The same things were measured in two ways. Each way mixes the same 11 hidden numbers, adds some noise and spreads widely along 5 directions of its own, which tell nothing about the thing.
In the rows, zero is written as 128.
Some things both ways: the first way, then the second way.
[137 104 142 137 112 213 180 112 217  83 124 110  93 145 133 109 178]
[113 150 116 104 147 133 149 117 119 112 108  82 116 133 154 156 144]

[125 112 132  95 133 129 137 149 150  84 124 117 136 105 104  82 124]
[ 68 112 195 177  91  80 174 101 105 153 110 112 101 130 172 157 132]

[105 105 121 163 102 114 164 124 145 145 160 137 105  93 120 137 121]
[ 96 102 157 172 122  91 131  98  97 116 111 106 101 118 154 140 142]

[135 122 197 121  91 127 131 132 178 103 112  65 107 156 120 122 147]
[136 144 142 145 125 120  98 116  88 123 125 140 133 117 137 161 189]

[ 86 133 104 157  58 114 138 104 110 127 168 142  99 149 124 138  81]
[153  97 156 112  97 115 115  99 132 134 118 127 144 144 165  80 131]

[145 153  94 102 128 215 136 132 150  68 128 151 103 183 148 140 109]
[169 121 139  86 125 133 161  78  55 112 107  99 110 151 119 158 150]

[133 202 173  98 181 190  91 138  55 105  85 121 137 165  93 144  59]
[145 149 148 130 112  78  98 106  86 170 113 119 178 155 149 126 159]

[ 98  99  67 171 145 128 162 129 140 136 189 213 159  77 125 113 137]
[123 135 165 160 127 123 167  84  45 114  98 116 165 117 139 140 142]

[127 109 179 159 123  75 126 177 139 161 140 152 139  89 131 102 159]
[180 166 126 108 152  77 171  94 107 109 136 124 182 127 164 171 117]

[138 146 108 118  67 174 137 137 142  86 140 120  93 186 108 157 129]
[138 144 102  82 148 134 133 104 106  91 104 112 200 108 129 136 144]

[158  94  64 108  95  63 141 183 168 123 175 206 151 123 127  99 131]
[140  85 164 175  80 142 154  90  86 107 122 140 106 146 123 122 111]

[158 148 135 120 136 175 169 116 129 124 104 106 107 151 140 134  97]
[115 107 125 104 118  99 129  91 124 129 129 111 133 132 186 124 113]

[157 112 128 112 105 200 136 120 171  42 135 112 106 176 151 122 182]
[154 150 136  99 150 114 168  90  55 123 112 113 142 157 151 179 161]

[142 104 117  99 104 187 177 148 220  88 152 150 121 163 126 104 127]
[156  91 168 144  54 152 120 103  99 105 117  99  66 165  90 146 126]

[ 87 102 145 177 100 136 153  98 154 137 156 127 111 111 139 145 151]
[103 106 120 138 180 125 195 104 144  88 119 117 101 136 127 134  94]

[120 104 120 126 192 148 149 118  97 151 106 138 130  82 147 134 123]
[139  80  98  95  78 166 112  95 139 102 124 146 111 139  86 120 126]

[120 173 120 124 134 126  82 167  33 128 143 111  85 152 128 195  61]
[142 131 113 134 140 117 143  86  74  87 104 113 175 111 114 146 135]

[120 118 162 181 114  98 145 138 106 183 134 133 117 105 122 144 144]
[119 101  94 148 176 123 121 122 152  85 119 127 121 110 146  94 120]

[113 117 199 151 172  99 110 145  78 164  94 120 148  89 105  83 143]
[ 99 154 150 166 170  78 158 153 142 154 128 107 121 166 236 130 108]

[139 125  79 102  42 141 149 114 152 103 156 204 136 171  72 143 132]
[124 158 137 140 128 118 178 129  77 130 121 129 166 162 169 176 105]

[123 116 118 144 171 166 152 143 123 149 141 181 148 104 130 127 142]
[144 113 183 156 129 114  74 101 124 115 140 125 115 140 172 107 185]

[118 171 226 122 124 127  91 149  75 140  97  73  98 148 109 154  92]
[152 177  93 108 166  89 151 116 117 120 121 122 182 107 152 160 135]

[144  96 139 145 105 126 163 154 182 117 150 136 139 133 125  96 164]
[127  95 175 157 111  99 118 109 132 115 135 115 116 164 158 121 117]

[154 129 135 107 207 118  98 217 122 124 130 185 175  97 102 106 146]
[143 146 167 164  83  86 116 108 140 132 138 116 189 186 120 148 108]

[101  97  71 155 122 201 186 114 126 129 170 188 118 112 127 130 140]
[143 112 181 127 125 112 127 100  76  97 114  90 106 135 182 144 161]

[ 97  92 132 143 119  71 141 118 131 173 140 178 148  78 100 130 127]
[104 113 159 178 117  95 142 125 129 145 138 134  93 184 163 147 103]

Other things, the second way, with their names:
(324): [162 131 140 165 129 113 156 103  91 135 112 138 134 148 117 113 125]
(1101): [165 114 115 122  91 146 195  85 113 105 124 149 116 125 100 148 110]
(576): [159 157 114 145 149 128 202 115  42 119 104 129 128 145 128 175 116]
(395): [157 147 112  79  99 152  89 125  79 140 116 146 183 170 108 153 160]
(381): [133 161  90  89 202 156 158 114  86 100 102 134 162 101 155 144 177]
(709): [102 103 143 184 146 115 161  97 126 140 120 139  92 118 141  92 134]
(823): [ 91 138 123 169 131 115 174 136 136 168 112 114  91 174 165 120  99]
(331): [ 88 102 109 132 168 136 171  99  72 112  88 132  96  92 107 144 151]
(306): [160 137 124 109  73 108 133 103  88 150 122 124 147 186 115 163 116]
(1174): [148 135 130 127 192 140 147 102  60  87  99 128 140  85 145 129 171]
(434): [135 109 178 112 105  86  86 100  98 128 131 102 122 148 169 149 150]
(535): [131  70 119 155 106 150 157  91 105 103 116 158  93 127  88 110 114]
(784): [150  80  97 132 111 174 133  86 138  85 122 169 116  99  65  99 132]
(531): [144 145 114 136 171 119 159 108  76 103  96  98 124 107 142 134 149]
(274): [145 178 112  98 153 143 140 108  99 110 115 123 188 122 142 168 168]
(653): [112 118 116 111 115 107  88 111 180 132 128 119 169 155 143 101 117]
(695): [168 154 108 105 193 125 101 117 116 101 125 147 183 132 144 130 178]
(1127): [135  98 133 137 143 130 100  96 142 127 138 138 104 174 117 103 152]
(1104): [113 141 144 145 133 100 131 123 160 143 132 126 153 155 205 111 121]
(13): [116 114 141 133 125  75 139 116 179 161 135 111  95 158 191 100 103]
(769): [111 134  81 127 183 181 147 136 135 111 109 137  95 113 126 109 152]
(997): [137  93 131 124 119 166  95 114 116 100 116 133 105 120 128 103 158]
(235): [155 108 172 125 100 104 133  93 117 127 140 152 176 158 168 122 117]
(1120): [135 139  90  52 108 143 129 123 117 124  98 121 197 148 111 143 124]
(278): [109 100  98 110 123 118 118  86 126 120  87 117 167  97 111  80 134]
(390): [174 100  85 112 123 148 107  83 118  95 125 136 123 134  86 108 143]
(1179): [151 115 164 159  70  97 163 112 110 100 146  90  97 183 185 178  62]
(1062): [114  94 148 141 138 142  75 136 150 133 123 124  91 168 158  78 161]
(777): [ 77 109 175 140 126 115 146 135  65 122  93  98 100 125 203 154 143]
(592): [ 95  76 107 171 143 143 143 112 124  98 101 103  57 153  81 106  87]
(662): [118 134  79  70 163 147 174 108  64 127  88 118 119 113 140 154 150]
(210): [143 137 157 136 166 152 165  82  83  89 116 132 127 100 125 143 189]
(930): [137  92 164 165 111 149 121 118 108  89 101 124 132 114 122  91 138]
(1006): [153 133 159 132 154  65 131 101 135 142 145 129 139 172 170 140 131]
(349): [134 148 101  98 128 147 147 117 123 116 113 123 175 150 124 139 111]
(314): [131 113 105 168 140 181 165 150 102  85 113 150  74 129  81 149 111]
(622): [ 92  86 107 130 139 143 153  99 133 117  94 132 124 125 117  86 121]
(1160): [169 136 100 114 160 105 149  74  70  80 114 107 143  95 120 162 144]
(1135): [161 111 105 122 152 133 116 122  96 140 116 133 123 179 117  95 110]
(64): [151 147 176 130 102  52 132 101  81 135 126  96 158 161 153 193 125]
(655): [131 129 119 162  76 105 161 115 153  96 145 124 143 176 115 188  65]
(668): [148 166 159 112 160 122 176 102 119  98 133 126 170 107 211 155 157]
(245): [141  99 117 142 158 151 121 100 102 116 110 135 111 124 117  71 147]
(880): [139 105 169 140 124  67 113  93 149 141 148 123 156 191 192  99 103]
(938): [130 124 147 147 126 106 137  94  70 108  98 111 158  91 165 127 153]
(413): [120 125 201 152 103  92 129  97  86 142 119 109 154 157 167 138 147]
(1145): [136 123 137 130 127 127 130 115 103 109 115 121 174 154 146 120 111]
(916): [107 115 138 131 116 115 126  91  58 110 104 100 111 120 115 176 156]
(431): [127 101 143 110  95 134 106 116 150 141 132 166 150 170 137 117 150]
(909): [137 108 180 119 116  93 108  69 120 147 123 144 200 138 172  79 158]
(409): [146  90 100 124 138 160 139  84 103  79 106 141 144 109  78  95 122]
(44): [118 129 155 140 105  72 128  96 139 151 139 119 147 169 175 140 126]
(223): [109  97 169 129 129 115 117  99 127 136 123 116 120 148 164  99 137]
(503): [117 139  60 121 163 154 176 125 146 117 101 130 130 119 121 108 104]
(973): [159 126 161 125 113 107 111 117  37 133 124 116 130 165 163 163 141]
(1102): [ 73  78 122 155 131 146 110 108 167 145 117 161 110 147 115  66 134]
(1008): [ 64  98  87 156 144 131 170 118 147 115  92 114  84 109 115 117 105]
(568): [ 84  89 140 161 129 119 115 122 159 127 132 120 101 181 148 109 104]
(759): [158 129 122 115 129  97  80  88 126 152 137 145 154 157 122 115 171]
(56): [154 151 109  95  66 107  94 106 141 167 137 133 180 193 119 148 137]
(467): [139  94 111 122 102 178 142 134 128 100 122 147 133 171 126 108  88]
(158): [167  82  79 125 108 139 151 110 140 108 119 127  90 144 134  80  61]
(190): [129 178 105 106  92 125 123 121 121 127 105  97 201 117 157 149 144]
(505): [134  92 128 139 139 148 172  86  88  70 117 139 108 133  67 161 120]
(903): [135 138 124 130 119 133 139 102 135 130 109 125 178 133 139  91 129]
(86): [131 104  96 117 111  93  91 110 196 120 131 104 176 185 154  75  72]
(268): [127 116 143 131 162 131 108 111  35 130 116 147 128 154 141 147 176]
(238): [126  91 143 140  83  91 112 103 105 136 122 119 132 161 138 127 103]
(447): [114 123  82 104 156 120 191  87 113 114 107 108 110 126 119 152 106]
(778): [143  88 104 140  41 159 125 128 182 104 130 142 126 174 106 105  71]
(468): [109 125 116 123 173 119 136  82  75 110 102 139 163 102 107 144 164]
(541): [ 84 111 151 139 120 132  83 137 138 127 113 113 101 132 164 123 174]
(665): [132 115  94 113  74 150  95 104 104 108 112 138 147 119  98 144 150]
(951): [106 109 144 142 168 116 148 126 153 124 118 115 111 142 190  86 113]
(143): [134  97 136 133  98 103  80 108 151 128 146 122 119 188 133 127 127]
(387): [138  88 158 139 106 128  87 112 139 134 133 149 124 164 152  84 129]
(35): [117 114 127 147 129 141 169  98 101  97 104 124 136 110 122 128 124]
(24): [185  83 125  89 106 155 109 100  70 105 119 137 120 160 115 113 126]
(216): [153 159 133 125  93 146 190 117  88 130 125 140 170 173 135 170 103]
(923): [142 113 168 144  72 111 126 117 121 118 134 110 113 165 168 152 101]
(1159): [136 136 113  77 122  95 153  61  69 153  98 122 188 102 161 122 161]
(450): [128  76 212 138  76  98 119  93 124 115 132 114 136 183 150 133 110]
(364): [163  86 193 159  70 117  85  91 137 109 147 126 133 168 149  97 130]
(618): [ 81  75 121 121  77 130 102 121 177 153 104 112 119 165 143  60  93]
(266): [183 133 170 159 125  84 144 104  52 111 117 108 137 146 157 152 136]
(580): [115 115 173 158 146 114 142  85  77 119 117 148 169  98 167 114 162]
(884): [ 87  89 171 187  64 111 132 120 173 136 140 138 104 192 112 142  90]
(645): [106  88 150 156  97  90 171  76 112 147 116 114  79 171 109 134  91]
(1122): [121 102 152 139 124 115 120 116 113 122 108 108 119 145 154 106 127]
(1139): [ 92 100 150 120 107 112 126 129 121 166 121 124 115 207 158 127 110]
(979): [ 97 100 111 115 114 103 107 108 168 162 125 134 111 179 117 118 136]
(819): [146 135 116 101 135 140 125 117  80 100  97 130 175 105 120 147 165]
(149): [123 116  89 130 148 157 171 124 109  87  99 133 125 109 105 136 109]
(1156): [139 102 128 120 104 145 103  99 113 100 104 123 141 108 100 113 161]
(369): [128 124 147 137 148 102 134 103  73 120 117 114 116 112 172 143 153]
(496): [170 155 145 126 115 127 112 122  68 102 121 118 165 145 129 175 154]
(494): [125 111 112  96  68 155 110 124 215 115 148 136 139 169 140 121 111]
(791): [105 130  98  77 152 125 172 101 102 113  91 102 142 103 129 154 129]
(1059): [122  77 111 113 152 157 112 127 121  76 104 114  41  96 124 122 162]
(999): [116  87 123 140  70 176 129 103 125 135 112 183 126 127  86 101 148]
(375): [118 109  94 135  99 157  95 130 108 139 100 124 116 149 112  97 127]
(955): [127 155  67 100 159 105 188 111 135 135 108 109 149 128 157 126  91]
(1057): [146  93 213 156  79 122 101 109 101 110 137 152 144 135 182 123 162]
(401): [116 135 142 142 129 124 206  86  64  83  93  88 128  93 129 178 115]
(966): [101  92 145 161 119 107 120 101 131 129 100 107  94 111 122  94 151]
(259): [138  96 128  96  86 129 122  99 132 139 114 128 140 165 117 102 112]
(1035): [132 167 128 118 134  90 111 120 125 153 111  99 160 142 175 137 160]
(10): [141 132 163 150  89 121  99 123  93 140 116 155 169 126 128 135 173]
(767): [143 141 113  92 148 134 171  91 132 102 115 119 184 138 147 125 109]
(1152): [124 135 126 143 172 110 142 105  69 109 111 117 145 102 155 142 141]

Some of these things the first way, each followed by its name:
[ 86 103  80 156 125 133 162 106  86 151 120 153 125  90  85 109 117] => (777)
[128 136 140 109  52 185 153 109 156  79 180 185 148 186  98 134 121] => (324)
[154 118 108 137 145 134 153 147 162 144 121 189 133 109 118 138 154] => (143)
[136  80 162 139  69 149 170 135 194  94 159 110 140 158 130  93 190] => (1174)
[148 121 109  78  96 148 155 152 173  99 125 121 106 157 103 146 102] => (916)
[113 133 124 146 119  93 120 138 109 165 152 147  91 122 157 185  88] => (390)
[113 116 118 145 200 165 117 155 130 113 142 161 141  93 162 113 166] => (210)
[116 153 116 162 183 195 172 111  96 176 124 210 159  99 103 149 108] => (1152)
[133  86 104 133  85 124 180 117 212 120 152 169 110 105 135 130 157] => (447)
[106 153  99 143  82 123 117 158  95 128 164 161 118 163  93 138  84] => (930)
[117 115 102  90  30  61 114 150 158 106 162 123 104 163  99 177 101] => (468)
[109 119 131 119 165 141 130  92 103 122 116 128 149 108 120 142 119] => (1102)
[ 99  87 154 114 164  91 131 155  97 172 136 121 136  98 119 145  90] => (592)
[148  80 159 155 111  97 154 152 178 136 155 132 119  90 132 121 194] => (655)
[118 148  90 171 130 138 150 113 108 160 157 215 141 116 124 158 106] => (880)
[ 55 133 108 205 117 136 135  84  72 168 143 161 108  87 105 160 119] => (819)
[139 142 162 124 176  79 115 171  78 163  95 102 134 111 119 118  73] => (238)
[131 128 135 152  89 177 139 121 155  88 151 119 102 153 152 111 175] => (668)
[126 112  84 145 101 169 149 120 147  95 171 171 116 137 142 137 162] => (767)
[144 104 123  90  87  49 109 172 150 126 125 114 118 150 103 139 114] => (568)
[138 134 106  71  99 168 122 139  89 104 144 217 155 166  84 143 110] => (576)
[149 148  99  77  87  85  86 163 151  99 123 169  97 150 100 158 102] => (56)
[136 103 193 146  72 144 162 112 202 117 124 119 140 160 103  98 185] => (314)
[146 117  96  86  39  23 103 177 148 113 158 144 111 163 121 139  91] => (535)
[126  97 154 128 110 123 136 130 162 106 131  92 117 140 130 114 155] => (349)
[143  97  92 122  82 158 199 136 152 150 177 201 119 133 116 132 121] => (1179)
[112 114 207 174 176  95 125 165  99 173 131  68 100  85 178 136 121] => (1160)
[125 149  92 119  76 153 144 104 100 130 134 155 114 197 122 169  67] => (24)
[163 170 162  87 118 168 127 141 150  83 120 129 135 178 123 122  98] => (709)
[111  93  87 116  86  52 122 135 145 139 113 153 101 104 114 120 120] => (662)
[131 167 143 118 131 137 121 130  86 147  97 123 121 172 107 148  58] => (973)
[128 128 154 148 200 171 133 154 103 120 109 103 127 102 140 106 143] => (1156)
[147 106 151  99 154 116 126 162 165 104 117 128 154 110 105 100 154] => (884)
[113 120 107 133  64 139 138  97 136  85 155 111  94 158 125 149 121] => (622)
[ 84 135  83 205  76 159 172  80 157 123 174 154 107 136 123 150 116] => (450)
[ 88  71 114 155  80 156 208  97 169 170 134 168 116  97  99 126 156] => (1059)
[140 107 165 106  97 131 132 149 124 106 122 100 128 152 108 111 151] => (149)
[127 132 174 161 111 199 158 116 150 100 142 113 106 154 137 118 150] => (531)
[114 149 162 115  78 140 102 122 116  90 142  52  82 197 143 190  91] => (505)
[167 127 148  44 101 152 111 189 141  72 110 127 121 173  84 112 130] => (1035)
[ 95 117  90 157 154  75 118 112  86 180 114 184 152  93 107 156 110] => (268)
[145 134 154 100  77  93  97 163 151  81 142  97  93 161 155 114 116] => (1101)
[134 141 121 116  88 151 129 124 150 107 110 137 115 183 100 136 120] => (1062)
[144  79 138 130 179  62 118 155 159 107 111 119 163  69 151  52 183] => (999)
[ 89 122 167 190  96 154 194  75 190 152 129  85  98 127 133 134 107] => (434)
[129  95 120 153  98  99 174 141 184 150 143 169 132 100 119 102 149] => (369)
[ 91 130 116 222 137 112 157  93 139 154 163 153 140  81 149 120 137] => (580)
[ 84 133 120 153  46 102 104  70 117  99 137  98  84 155 119 165 121] => (431)
[ 91 110 106 167  69  80 148 134 114 150 183 136  98 107 122 137 100] => (938)
[130 109 123 182 124 141 157 126 193 103 162 162 139 108 143  83 182] => (903)
[ 95 166 178 147  57 161 120  81 121  86 134  71  99 184  98 152  99] => (10)
[119 116 170 175 134 208 172 103 158 117 134 123 134 137 122 116 177] => (496)
[136 115 162  99 100 141 127 129 127 106 125 122 121 148 114 125 138] => (503)
[160 123 178 129 129 123 123 197 121 114 140 133 146 150 125  83 143] => (266)
[126 107 123 122  78 142 159 155 179  93 172 106  94 144 133 120 122] => (401)
